The groups are shells around one centre, one inside the other: the same stretched ball of 8 dimensions in 7 sizes.
(in the rows, 128 means zero)
Known rows, each followed by its group:
[114 139 101 113 125  89  97 134 156  32 116 155  56  90 114] -> j641
[162 126 176 123 104 111  92 136  98 160 121  79 150 134 135] -> j869
[105 142 117 105  94 114  70 108 131  32  99 219 104  92  96] -> j996
[166  85 130 150 143 124 149 155 118  98 105 180  90  94 103] -> j641
[ 71 155 111 125 108 151 134 108 128 123  97 196  90 126 109] -> j869
[145 116 111 110 161 130 135 127 173 103 147 101 104 149 143] -> j162
[ 41 172 104 138 115 143 140 106 128 100 120 169 110 114 103] -> j624
[138 132 108 119 127 139 122 115 160 132 119 129  74 150 143] -> j162
[146 114 157 133 122 143 149 142  99 204 119 115 153 142 135] -> j162
[ 89 165 110 124  88 142 129 113 116 192 129 132 152 135 146] -> j996
[121 134  89 114 150 132 130 113 179  85 153 116 106 140 141] -> j624
[143 113 108 131 137 135 114 114 160  55 102 186  46 122 108] -> j699
[120 141 105 122 116 128 116 118 149 113 111 151  71 128 131] -> j699
[118 132  81 116 157 117 174 152 166 156 168  77 127 129 164] -> j641
[132 104 129 146 123 149 169 145  96 174 123 176 169 109 119] -> j624
[164 125 125 115 123 100 106 140 138 135 166  58 166 125 159] -> j869
[129 128 135 121 105 105 132 157  92 173 148 108 205  98 140] -> j699
[169 117 148 138 126 125  83 108 140  72 125 111 100 136 118] -> j844
[187 104 154  87 145  85 105 164 141 133 144  50 134 135 157] -> j996
[102 132 112 106 158 107 153 152 147 105 156  97 140 115 133] -> j996
[100 139 100 139 134 160 170 118 140 172 138 133 129 144 139] -> j699
[ 69 161 122 119 128 119 165 148 113 186 158  73 183 123 144] -> j624
[ 79 143 130 100 128 121 135 139 120 115 124 152 147 114 115] -> j844
[127 121 111 165 149 145 149 117 146  85 127 140  77 123 110] -> j641
[188 105 139 134 115 122 100 129 128 127 119 124 108 128 135] -> j699
[127 141 151 145  97 135 105 112 100 149 134 108 171 129 126] -> j624
[120 134 146 102 156 141 118 111 160 103 130  92 101 171 128] -> j624
[ 41 165  75 117 136 121 167 135 145 109 156 139 145 100 128] -> j641
[103 141 100 115 132 158 108  84 172  60 117 184  81 149 114] -> j641
[ 73 163  78 111 116 117 170 149 134 198 162  99 166 115 165] -> j996
[ 97 152 119 140 111 120 104 111 128  74 132 135 120 107 111] -> j624
[140 129 106 124 153 139 130 113 182 103 116 114  27 161 138] -> j996
[104 160 126  91  89 116  87 115 124 140 135 123 169 130 144] -> j869
[183  94 110 142 146 122 133 141 158  98 107 146  32 121 129] -> j641
[117 139 154 137 134 141 145 129 120 176 118  81 104 157 131] -> j641
[116 120 144 127 155 157 174 135 124 179 136 105 153 156 131] -> j699
[182  91 163 157 165 160 130 110 141 100 125 104  97 165 111] -> j641
[168 103 122 127 149 115 126 142 156  90 112 130  49 125 127] -> j844
[141 134 143 137 100 128  89 108 113 112 139 119 170 122 124] -> j869
[ 71 161 113 102 138 145 149 115 147 157 157  94 165 157 145] -> j624
[ 99 146 120 110 137 124 108 113 158  62 112 143  63 132 113] -> j844
[131 120 150 128 153 154 124 105 143  96 132 116 127 160 113] -> j844
[105 153  90 130 105 122 128 124 140 140 128 136  99 115 142] -> j869
[175  96 125 112 133 123 119 140 140 116 129 146 130 123 136] -> j844
[192  94 149 142 125 131 134 144 110 180 139  97 163 133 145] -> j844
[ 76 160 140 126 103 129 103 108 108  99 127 141 160 116 107] -> j844
[200  86 158 133 153 137 133 140 136 151 122  91 103 157 138] -> j699
[133 140 123  85 131 105  93 125 162 101 146  83 125 143 150] -> j844
[125 130 130 141 129 132 157 140 112 184 158  80 182 129 144] -> j162
[143 122 135 141 119 151 126 112 120 149 138 125 163 142 131] -> j699
[ 51 171  93 133  95 119 152 137 103 157 145 146 176  86 129] -> j624
[149 116 103 150 113 113 108 126 131  63 132 169 116  83 114] -> j996
[175 108 112 127 129 123  90 112 161  56 128 149  89 122 126] -> j844
[ 88 142 115 147 108 173 141  95 114 139 131 184 173 130 112] -> j641
[100 161 147 107  83 119  75 107 107 120 131 125 180 124 125] -> j869
[160 106 145 131 147 117 106 129 143  57 115 127  76 124 108] -> j162
[135 131 114 122 102  97 138 163 103 188 155  97 192  94 157] -> j624
[ 91 150 125 107 129 106 108 127 137  71 140 119 136 111 118] -> j844
[133 135 110 134 111 122 127 129 127 148 148 109 153 117 145] -> j699
[109 129 166 137 121 134 118 123  94 106 119 141 162 117  96] -> j869
[133 139 151 105  78 110  76 126  96 136 119 143 176 112 128] -> j869
[ 85 155  81 116 112 132 144 123 142 146 142 149 138 118 144] -> j162
[126 105 150 133 131 126 139 149  97 102 106 183 137  95  93] -> j996
[ 96 136 137 155  90 152 135 119  79 149 105 200 162 101  98] -> j996
[149 132 129 100 117  82  92 149 140 110 129  89 101 114 146] -> j869
[118 119 117 113 126 139 170 151 113 198 135 147 177 123 143] -> j996
[178 111 146 124 129 126 120 136 133 167 122  87 104 152 149] -> j699
[111 144 113 136 114 152 149 118 126 189 135 120 141 144 145] -> j162
[110 129  92 135 123 126 136 131 141  86 107 195  69  96 112] -> j162
[147 105 122 143 137 127 133 137 134  85 102 176  66 106 106] -> j162
[ 96 155 119 135 127 157 152 110 139 184 130  99 110 164 143] -> j624
[191  96 132 160 131 122 106 126 136  76 121 133  82 112 116] -> j641
[134 127 142 127 107 131  65  94 131  24  95 198  88 115  88] -> j869
[151 118 164 100 147 118 119 141 134 144 132  67 129 157 140] -> j162
[121 155 111 131  83 113  93 116 123 130 131 128 131 110 139] -> j996
[108 133 128  99 117 118 105 127 126  89 124 164 149 111 116] -> j699
[153 102 138 122 141 123 105 125 136  50 126 159 126 113 104] -> j162

New rows. What belongs after each?
[126 126 141 142 121 131 106 113 117  75 131 146 148 112 103] -> j162
[107 126 124 141 148 154 124  98 150  44 116 173  86 133  91] -> j869
[156 129 141 109 117 113 104 132 128 160 158  61 180 142 159] -> j699
[ 56 165  70 116 100 117 125 121 139  78 124 206 114  81 116] -> j624
[127 140 143 126  87 114  67 107 107  73 134 146 179 101 111] -> j996
[ 95 130 107 108 148 129 167 148 142 136 123 149 105 123 128] -> j869
[144 106 114 151 158 140 134 117 159  46 117 163  55 122 101] -> j869
[152 114 125 104 157 113 143 152 153 144 149  73 126 141 154] -> j699
[118 136 103  93 132  96 127 151 149 119 147 106 132 112 148] -> j162
[103 139 115 120 147 144 184 144 137 214 145  81 136 155 157] -> j844
[ 91 161 126 110  85 101  93 128 106 117 135 132 174  96 127] -> j699
[ 55 160  82 135 143 166 167 100 163 115 125 165  77 144 119] -> j996
[120 124  97 124 126 144 148 129 145 134 102 189  72 125 127] -> j996
[118 129 146 147 130 131 155 142  99 168 146  90 176 122 127] -> j869
[ 84 139  86 131 129 106 137 139 138  53 133 177 108  73 106] -> j996
[120 127 137 132 141 116 132 138 126  98 135 110 127 115 116] -> j162
[113 122  91 148 116 140 133 117 130  73 127 213 131  88 104] -> j624
[131 132 115 106 115  79 104 154 130  91 138 118 130  86 134] -> j844
[143 104 140 135 143 163 143 116 129 126 122 159 137 146 114] -> j699
[138 121 160 116 122 118 124 144  96 161 160  83 232 122 136] -> j869
[ 67 162 100 127 114 148 159 120 129 174 126 144 125 133 135] -> j162
[122 122 118 162 134 154 145 115 136  99  92 183  43 125  99] -> j996
[132 136 154 101  93  85  92 153  90 143 146  95 213  95 138] -> j869
[ 55 157  80 118 115 139 183 142 123 187 135 167 153 108 140] -> j996
[117 115  97 151 126 158 139 108 137  70 104 236  90 105  94] -> j624
[145 115 195 127 120 136 114 132  82 158 125 100 195 141 114] -> j996
[158 110 198 128 118 132 101 131  86 140 107 116 158 139 108] -> j996
[ 95 153  83 128 135 137 155 122 163 146 137 113  81 140 148] -> j624
[ 74 155 102 120 143 136 170 132 144 160 152  97 138 138 143] -> j162
[162 116 151 122 105 129  86 118 122 109  93 162  91 130 116] -> j844
[ 75 133  88 136 116 138 174 143 109 139 128 209 161  82 113] -> j996
[110 130 138 115 128 146 156 138 115 187 118 134 141 143 133] -> j162
[126 126 130 145 131 124 156 147 109 168 158  83 180 116 138] -> j869
[ 77 157 105 147 131 162 134  87 154  88 113 161  64 144 108] -> j641
[ 65 163 138 121 128 131 134 120 122 125 127 108 128 135 116] -> j996
[133 107 128 117 173 138 152 136 161  90 106 145  49 144 113] -> j641
[ 87 133 130 130 112 134 157 144  88 159 128 167 190  98 113] -> j162
[ 79 159 138 126  93 145  96  96 113  96  89 193 100 125  95] -> j996
[115 128 163 115 105 113 114 144  78 138 144 125 235 100 116] -> j996
[120 132 111 132 112 114 127 136 114 123 162 124 200  94 133] -> j624
[148 133 139  96 130 125 107 123 148 156 149  63 148 165 160] -> j162
[ 99 144 149 131 113 134  98 105 116  79 112 152 123 123  97] -> j162
[160 113 135 106 155 122 140 144 148 163 167  47 166 156 162] -> j844
[152  96 109 155 147 136 179 153 123 152 146 135 148 106 131] -> j996
[137 106 136 141 120 118 110 133 108  49 114 198 134  79  87] -> j624
[118 136 126 119 106 110  92 125 127  68  97 179  79 100 105] -> j162
[147 127 166 103 111 129  97 124 114 156 116 110 148 151 135] -> j162
[122 121 145 135 164 170 157 108 142 141 148  94 152 174 126] -> j641
[138 115 108 118 148 126 178 161 138 193 148  96 141 132 158] -> j844
[ 74 143 145 122 109 139 158 143  80 185 122 155 196 112 115] -> j624
[186  98 161 116 117 106  78 137 123  79  87 156  72 116 111] -> j641
[140 110 134 106 175 138 153 135 159 128 155  80 142 161 141] -> j996
[ 80 152  90 136 125 140 152 120 144 123 121 160  86 119 124] -> j699
[107 164 147  82  98  86  87 140 113 159 160  45 204 126 158] -> j641
[123 144 133 102  91 122  60  98 130  68 117 169 138 121 116] -> j624
[126 132 150  98 137 114 115 139 138 123 106 106  80 144 128] -> j641
[135  98 146 153 132 175 163 123  99 153 106 195 149 131 100] -> j641
[183  89 161 135 141 139  98 116 131  64 109 157 104 134 101] -> j162
[144  94 119 133 169 163 166 124 152 110 133 159 122 144 118] -> j996
[ 68 136 130 141 129 170 160 111 107 119 111 204 147 123  89] -> j624
[113 149 146  95 122 136 112 116 136 164 132  85 144 167 146] -> j844
[145 136 139 115 115 150 110 106 141 174 119 104 110 174 149] -> j996
[151 101 139 144 142 125 140 147 124  99  94 164  61 109 103] -> j641
[114 123 138 113 155 144 116 107 153  52 126 148 114 144 102] -> j996
[105 121 120 144 130 119 163 154  99 126 151 142 193  82 114] -> j641
